There are 11 hidden switches. A switch that is on adds its own fixed numbers to the row, and there is some noise. The rows also spread widely along 13 directions, which tell nothing about the answers.
Known rows, each followed by its switches (1 for on, 0 for off):
[  0  27   3  -2   9  12  -2  16  15   5 -25  -2  11  36 -27  16  -5 -10
 -14  -7   0 -10  -9  29  12  28] : 0 0 0 1 0 1 0 0 0 1 0
[ -2 -19   4   5  31  -2  11   4 -16 -25   0  20   3  10   4   8  11 -15
 -17 -13   6  15  -5   5   8  16] : 1 0 1 1 1 1 1 1 1 0 1
[ -4   8   0  -9  13 -10  -8 -10  -8 -29  23   4  34   8   1  34  15   8
  -8   9   6  10 -21   5  21   4] : 0 0 0 0 1 0 0 1 0 0 0
[  2 -14  12   4  11   0 -18  -5 -32  -9  13   3   8 -32   9 -11   9 -21
  17 -19 -11  20  12 -25   9 -25] : 1 0 0 1 0 0 0 1 1 0 1
[ -6  -7   1   0  -3  -8  10 -16  10 -19  -3   5  -2   0   9   3 -16  22
   5 -11  -1   4  26   4   5   3] : 1 1 0 1 0 0 1 0 0 0 0
[-28  -7   5  17   9 -33  18  -9 -13  -9 -16  12  18 -20  20  16 -12  14
  -6 -33 -13  34 -24   6  19 -36] : 0 0 0 0 1 0 0 1 0 0 1
[-38 -21 -25 -21 -10 -14  12 -26  -1 -19 -14   6 -12 -17  20  -4  -9  23
   1 -17  -9  22  21   4  10  -4] : 0 0 1 0 1 0 1 1 0 0 0
[-31  -3   5   9  15 -22 -28 -14  -2 -28  47 -36 -20 -15 -14  25  22  18
 -22  28 -29  33  10  -1  11  12] : 1 1 0 0 0 1 1 0 1 0 0
[ -1 -19 -18 -33  16  15 -22  18 -28 -18   0   9  -8  10  -4 -26   2  24
 -11   0   2 -19  17   2   6  -7] : 1 0 1 0 1 0 0 1 0 0 1
[-22 -20  -4 -37  13  -5  10  -2 -57 -25 -11  24  16 -47  32   5  13  13
  18 -49 -10   9  -6 -20  11 -18] : 1 0 0 0 1 0 0 0 1 0 1
[-11 -27  -3   1  23 -14   3 -14 -19 -24   1  25   7  -4   1 -12  12  -4
 -19  -7  -9  14  -3  17   8   7] : 1 1 1 0 1 0 0 1 0 1 1
[ -6 -28 -12 -16  15  18   5 -30  -9  -5 -16  13 -26 -17  15 -36  25 -31
  13 -40  23  19  16 -20  24   8] : 1 0 1 0 0 1 0 1 0 0 1
[-27   7  11 -49   1   0 -15 -20 -18  -2 -15  -1   5 -51 -13  24  25 -22
  11 -38 -22   7  11  -2   9  47] : 0 1 1 0 1 0 1 1 1 1 1
[ 10 -13  12  34  -1 -20  27 -49  27 -10   9  39   7   0   0 -26  -5 -42
  -3  -7   2  21  12  21 -10  24] : 1 0 0 1 1 0 0 1 0 0 1
[ -4 -43  -4 -24  19 -14  -4 -10 -34 -32  40  25  -8  -6   6  -6   9   5
  -5  36  -8 -13  13   3 -44  40] : 1 0 0 1 0 0 1 1 0 0 0
[ 24  -3  12  53  32  25  -4  19  21 -24   7 -17  -1  31 -11 -11  -4  10
 -27   2   5  10  24  10  42 -17] : 1 0 1 0 1 0 1 1 1 0 0
[ 13  -7  -6 -15  11   6  -9  -9   3   1  20  21  -6  26  -8 -34  18 -34
  -7   3  21 -11  -4   7 -23  33] : 1 0 0 1 0 0 1 0 0 0 0
[ -4   8 -15 -31  12  14 -10  -9  12  -8  -9   4   0  12 -11 -28  18  11
 -11 -32   8  -5   8  21  33   6] : 1 0 1 0 1 0 1 1 0 0 1
[-18  -6 -17  14  11  -4 -34 -23   5  -3   0 -30  -5  26 -40  32  -1 -43
  -6  42   3  27   5  26  42   7] : 1 0 1 0 0 0 0 1 0 1 0
[-16  -6  19  15  16 -27  -1 -12 -10  -1   7  -8   0 -20 -24  29  -3 -17
   2   8 -21  11  -3  23  -7  30] : 1 0 0 0 0 0 0 0 1 1 0
[ 17 -33   9  54  15 -33  20 -20  14 -16  11  13  -7  31 -10  22 -38 -16
   0  45  16   7  21  24  -5  13] : 1 1 0 1 0 0 1 0 0 0 1
[ -7  18  18 -31 -11  19 -34  37 -24  -8  -6  -1  27  -9  13   6  -2  12
 -15 -27 -17   2  -3 -32   6 -34] : 0 0 1 0 1 0 1 1 0 0 1
[-27  -1 -12   2  12  -2   6 -14 -15 -32 -17  -4  14 -12  -8  46  10  -5
  -7  -7 -22  32   1  17  53   6] : 0 1 1 0 1 1 0 1 1 0 1
[  1 -23   0 -30  13  -9 -16  -9 -28 -22  16   1   8 -15  -8  19  -9  11
  18  23  -6 -21  29   5  -7  22] : 1 0 0 1 1 0 1 0 0 1 0
[  2  -2  10   3  12 -12  15  -5   5 -33   6   5  10  -3   9  24  -9  37
   1 -15  13  11  17  -4  24   2] : 1 0 1 0 1 0 0 0 1 0 1
[ -4 -11   7  19  27   2  30  14  -5  -4 -24  18   0  -7  -1 -11  -6   5
 -11 -33 -18  -7   1  28  -5  20] : 0 0 0 1 1 0 1 1 1 0 0
[  1  11  13  23  10  17  -2 -28  47  -8   8 -17  -8  -1   4 -23  18   0
 -11 -36  20  31  21 -14  34   0] : 1 0 1 1 1 0 0 0 0 0 0
[ -1  24  14 -22 -12 -18 -40 -12   1  -5  28   4  29  -3 -40   1   2 -17
 -14  23 -35  -8   2  30 -12  23] : 1 0 0 0 1 0 0 1 0 1 1
[ 16 -24   2  11  24  -5 -11 -23 -16 -24  17   9  18  -6  -1   1  13 -22
  10   6  14  10   7  -3  27  -3] : 1 1 1 1 1 0 0 0 0 0 1
[-17 -27 -19  14   3 -17   9  -9 -11 -31  10  10 -18   7   7  -7 -17  13
 -12  18 -12  20  26   4   4 -13] : 1 0 0 0 1 1 0 0 1 0 1

New rows. What belongs after each?
[-27 -14 -12  -1  12 -17   6  -1 -14 -11 -11   1  -9 -15  -6  -4 -12  27
  -1  -7 -30   7  18  23  -3   7] : 0 0 0 1 0 0 0 1 1 1 0
[-16  15  12   2  21  -3  -3 -26  -1 -30   7 -11  42 -24  -6  39  22   8
  -1 -20 -19  24 -14  19  51  -2] : 1 0 0 1 1 0 0 1 0 0 0
[-13  33  35  -9  14   9 -29 -10 -12  17 -14 -17  36 -41 -24  36  27 -39
   7 -49 -20  13 -27   4  32   9] : 1 1 0 1 1 0 0 1 0 0 0
[-13  -5  -7 -24  -1   5 -18  -2 -14  -6  -8  -1  -6  -1 -13   4  -3  -5
  -2   2  -6   1  10   4   8   8] : 1 0 1 0 0 0 0 1 0 0 1
[-11   6  -7  -7   2 -13  -6 -21   4   4  -5   5   4   7  -6  -1  -1 -13
   3 -20  16  12  -7   9  14  -5] : 1 0 0 0 1 0 0 1 0 0 0
[  1  -3 -16 -19  -7  10  -4 -14   2 -39  13  15  -7  30   6   3   3  -8
  -7  16  14  15  31 -15  12  17] : 1 0 0 0 0 1 0 0 1 1 1
[ -8 -24  -3  13  18   8  -3  -6   4 -12   2  -5 -25  -1  -7 -19   2   1
 -16   2  -2   8  21   5  12   7] : 1 0 1 0 1 0 0 0 0 0 1
[-18  16  18 -28  -3   7 -20   6 -27   4 -17  -3  17 -31 -11  25   6 -10
   5 -31 -26  -3  -9   0   5   9] : 1 1 0 0 0 0 0 1 0 0 0
[ -8  -3   3 -33 -22  10   6 -14 -14 -14 -25  28  15 -20  13   0 -13 -11
  10 -29  -8   2  22  -8   3   5] : 1 0 1 0 1 0 0 1 0 0 1
[-18 -18  -6   4  -8 -12  -2 -25  -4 -16   5   6 -13 -14   0 -14  -8  -3
  -2   7 -25  19  24   9   3  -1] : 1 0 0 0 0 1 0 1 0 0 1
[ 12  -6 -12 -15  12   0  -2  -1   0  -8  -2   3   0  18  -3   1  -6  11
   9  -2  27 -18  10   4  19   3] : 0 0 0 0 1 0 1 0 0 0 1
[  1  29   4 -14  27   6 -21  -6  10  11   0 -23  11  12 -30  16  29 -10
   3 -23  23  -5 -28  18  39  19] : 1 0 0 0 0 0 0 0 0 0 0
[-13   7   1  23   4  10   3 -17  18  -7 -15 -14 -13  -8  -9   0   0  -7
  -3 -23 -11  30  24   8  41  -7] : 1 0 0 0 0 0 0 1 1 0 1
[-11  -5 -10 -44 -21  37 -10  14 -33  -9 -35  12   6 -29  13 -18 -10   6
  10 -31 -26 -16  32 -15   3  -9] : 0 0 1 0 1 0 0 1 0 0 0
[-24 -19 -19  -9 -19   2   6  -9  -4 -17 -12  19 -14  15   6   8 -15 -27
 -15  21  -6  21  14  -1 -16  22] : 0 0 1 1 0 0 0 0 0 0 1
[ -9  -1  15  10  16 -32 -17  -5 -28  -4  -1  -3  44  -6 -13  57  -9 -29
   5  13  -4  20 -33  14  20 -13] : 0 0 1 0 1 0 0 1 0 1 0
[-40 -11   6   7   6 -16  22 -18 -14 -16 -19  19   9 -36 -15  18  -1 -19
 -16 -15 -56  23  -2  44  -2  34] : 1 0 1 1 1 0 0 1 1 0 1
[ -7 -11  -1 -13  12  -9  -1 -20  -8 -15  -1   3   0  -6   0  24  -3   5
  11  -6  17   5   9  -6  19   6] : 1 0 0 0 1 0 0 1 0 0 1
[ 10 -13 -17  30 -17 -27   1 -32  -3 -24  15  23  27  33   8   8 -30 -43
  15  30  11  33  16   8  14 -35] : 1 0 0 1 0 0 1 1 1 0 0
[ 18 -32  20  21  20  15   8   2 -11 -30  -7  -2  -3  -7  12  29 -22  10
   8   6  17   2  39 -25  25  -7] : 1 0 1 0 1 0 0 1 0 0 1
[-14 -15   4 -23   1  15   3  -2 -19 -25   5  13  -6 -24   4 -13   7  16
 -11  -2 -34 -10  21   6 -18  27] : 1 0 0 0 0 0 0 1 0 0 0
[-16 -14  23  20  18   1   8  -9  -3  -5 -18  -3   8 -28   8  15   5 -19
  -6 -28 -13  26   0   2  20   5] : 0 0 1 0 1 0 1 1 0 1 0
[ -8 -25 -12   0  33  15   9   3 -23 -20 -20   4   0  -6  21  -5  13   9
  -2 -28   9  12   0 -11  41 -22] : 0 0 0 0 1 0 0 0 0 1 1
[ -1  23  22 -19  -6   2  -2  -5  17 -13   2  11  14  -9  -6  -3   2  22
 -14 -26 -15  -7   9   9  -1  19] : 1 0 0 0 1 0 0 1 0 0 1
[ -6  15  24  10  -2  -8  -2  -7  22 -34  14   4  29   1  15   0  -3  33
 -24 -18 -24  29  15   3  19 -21] : 1 0 0 1 0 0 1 1 0 1 1
[  9 -10  10  -4  26   5 -11  -6  -7 -21  13   9   1   4 -14   0  14 -16
  -8   0   5   5  19  -1   5  32] : 1 0 1 1 1 1 0 1 1 1 1
[ -6   9  -8 -14  -2  16 -17  11 -19 -12 -18  -3  22   6  13  12  -4   7
   1 -24   3   5   2 -13  38 -38] : 0 1 0 0 1 0 1 1 0 0 0
[-22 -35 -33   0  41 -34 -12   0 -26  -7  -2 -12 -24  23 -13  12 -11  25
  -3  16  19   4  -7  24  29 -24] : 1 0 0 0 1 1 1 1 0 0 1
[ -6   6  -1   1   2  -5 -11   9  -5 -23  20   5   5   8   5 -12  12   9
 -22  -4 -13  18  -1  -7  -7   2] : 0 1 1 1 0 1 0 0 1 0 0
[  5 -15  -1  -4  27  17  16   9  -3 -23  -5  20  -9   8  19 -21  12  24
 -15 -27  14  -2  10 -15   4  10] : 0 0 0 1 1 1 0 1 0 0 1
[ -4  -5   9   1  36   4  -1 -10  -9 -19   7  -3  -6 -10  -4  -2  34  -1
  -6 -29   1  15   2  -1  23  22] : 1 1 0 0 0 1 0 1 1 1 0
[-29  -1   8  11   7 -43  -2 -25   6  -2   3 -10 -10  -4 -32  54 -14 -15
  -2  18 -16  23   4  29  -2  38] : 1 1 0 1 0 0 1 1 1 0 1
[-14  13 -20 -35 -18 -22 -25 -11  -5 -11  -2   9  16  26   0  15 -22  -1
   8 -10  20  19  16  -9  16 -27] : 1 0 0 1 1 0 1 1 1 1 1
[-11   7  11  12   0   8   8  -7  28  -8 -17 -11  -6  -2  -3   9  -8  11
 -14 -20  -8  14  19   8  22  12] : 0 0 1 0 1 1 1 1 0 0 0
[-11  -1 -20  -8  16  24  38 -14   4 -38 -23  26  10  11  20  -1  26   6
 -15 -43   2  14   4  15  40  21] : 0 1 0 0 1 0 1 1 1 0 0
[ -7  -7 -12 -36  -4  38   1  -1 -21 -28 -12  21   3  15  15   9  21 -32
 -10  -8  13   9   1 -19  13  23] : 1 0 1 0 0 1 0 0 0 0 0
[-13 -16 -13  14  29  -9 -11 -15  10 -19  12  -7  -7  21 -13 -12  12   8
 -25  10   7  20   3  22  27   1] : 1 0 1 0 1 0 0 1 0 1 0
[  6  -7  22  -5  -5   9  -5 -23  -8 -13   4   7   6 -32  -8  10  -1 -22
  11  -1 -17  -8  30  -3  -5  32] : 1 1 0 0 1 0 0 1 0 0 0
[ 18  -3   2   9  13  24   7   0  -5 -23   1  10  10   5   3  -6   6 -14
   2 -13   8  -3  17  -3  22   5] : 1 0 0 0 1 0 0 0 1 0 0
[ -5  -3  25  12  29  16  -2  21 -35 -12 -24   4  39 -20   6  29   4 -12
  -5 -28 -24   7 -19   0  25 -17] : 0 0 0 1 1 0 0 1 0 1 0
[  9 -15  10 -28  13  16  -7  -1  -4 -15  10  13 -12   3   6  -1  13  -8
  -3   2  15  -9  25 -24 -19  45] : 0 0 0 1 0 0 1 1 0 1 1
[-34  29  -6 -51   9 -43 -26 -13 -14  13   9   4  16   9 -14  34  22 -15
   2 -34  32  20 -52  -2  -3  15] : 1 0 0 0 1 0 0 0 1 1 0
[  9   8 -16 -13  10  29  -2  14   1 -11 -17  12   7  39  -3 -10  -2   1
 -10 -16  22 -13   5   7  19  -2] : 1 0 0 1 1 0 0 0 0 0 0
[-11 -40 -13  12  56  14  10  -6 -26 -39   9   2 -13 -17  11 -26  36  21
 -14 -18 -10  14  14   6  35   0] : 1 0 0 0 1 0 0 1 1 1 0
[-26 -18  -7 -16  17  -2 -10   8 -42 -27  -2   2   7 -26  -6  10   5  13
 -10  -3 -37   8   5  13  14  -5] : 1 0 1 0 1 0 0 1 1 0 1
[  5 -17 -11  -3  19 -18 -22   3 -25 -16  23   0   4  15  -6   8  -3   8
  -1  29  12  -3  -2  -4   7 -14] : 0 0 0 0 1 1 0 1 0 0 1
[-14 -37 -20 -11  10  -8 -35   4 -34 -11  10 -11 -34  13 -21  19 -19  -8
  -5  52  -4  -7  30  -2  -5   4] : 1 1 0 0 1 1 1 1 0 0 1
[-22 -30 -26  -7  16  12 -13   4 -23 -25   4  -6 -34   1  16 -20   8   9
 -15  -8  -1  25  28 -24  21 -25] : 1 0 0 0 1 1 1 1 1 0 1
[-18 -21 -17   1   5 -15  -3  -2 -22  -9  -8   0  -4  -6  -5   5 -17  -2
   6   5 -10   8  13  15   8  -9] : 0 0 1 0 1 0 1 1 1 0 0
[ -4 -19   2  34   5 -11  -8  -3  -7  -8 -10  -1  -5   9   1   9 -29  -8
  -5   4   4  22  16  -8  21 -40] : 1 1 0 0 1 0 0 1 0 0 1
[  4  -1   4  -5   4   9  -1  -5   3  -5  -7   7 -23  -4  -9 -19   3  -2
   3 -23   1  -3  31  -5   1  23] : 1 1 0 0 0 1 0 1 1 0 1
[-31  17   0 -28 -13  -4 -14   5   9  -3 -15  -5  -7  -6  -2  -4  -9  39
 -13 -29 -23   5  19   1 -10   9] : 0 1 0 1 0 0 0 1 0 1 0
[  9  -9  -7  12  42  14  -8  17 -10 -15   6   0   0  33 -25  -3  12   3
 -25  16   6 -16 -10  31  18  12] : 1 0 0 0 1 0 0 1 0 0 0
[-27  -7 -16 -34   0  15 -14  33 -32 -16 -32   0  -8  16  16  23 -12   8
  -9 -20   3  19  15 -29  14 -19] : 0 0 1 1 0 1 1 1 1 1 1
[  5 -10   9  -1  19 -10  21 -36  14 -16   7  26   4 -15   0 -30  20  -8
   7 -33   5  10  16  17  -4  43] : 1 0 1 1 0 0 0 1 1 1 0
[-25  -3   9 -24  -5 -45 -16   2 -28  -5  25  -2   2 -20   9  27 -12  18
  11  -4  -1  12  -9 -18 -27  -7] : 1 0 0 0 0 0 1 0 1 0 0
[-53  -7 -33 -45  -6 -11   3 -51 -13  -8 -26   7 -14 -31  12   4  24 -10
  14 -51  -2  35  -3  -2  38   2] : 1 1 0 0 1 1 0 0 0 0 1
[-13 -25 -17 -22   6   0   4 -24  -5 -30  10  26 -21  -3   4 -26  11  10
 -13  -2  -6   1  31   1 -12  32] : 1 1 0 1 1 1 0 1 0 0 1
[ -2   3 -19 -35   4  16 -12   4 -22 -27   7  22   7  15   9  -2  24  -9
 -11 -12  14   4   0 -20   9   9] : 0 1 0 0 1 0 0 1 1 0 1
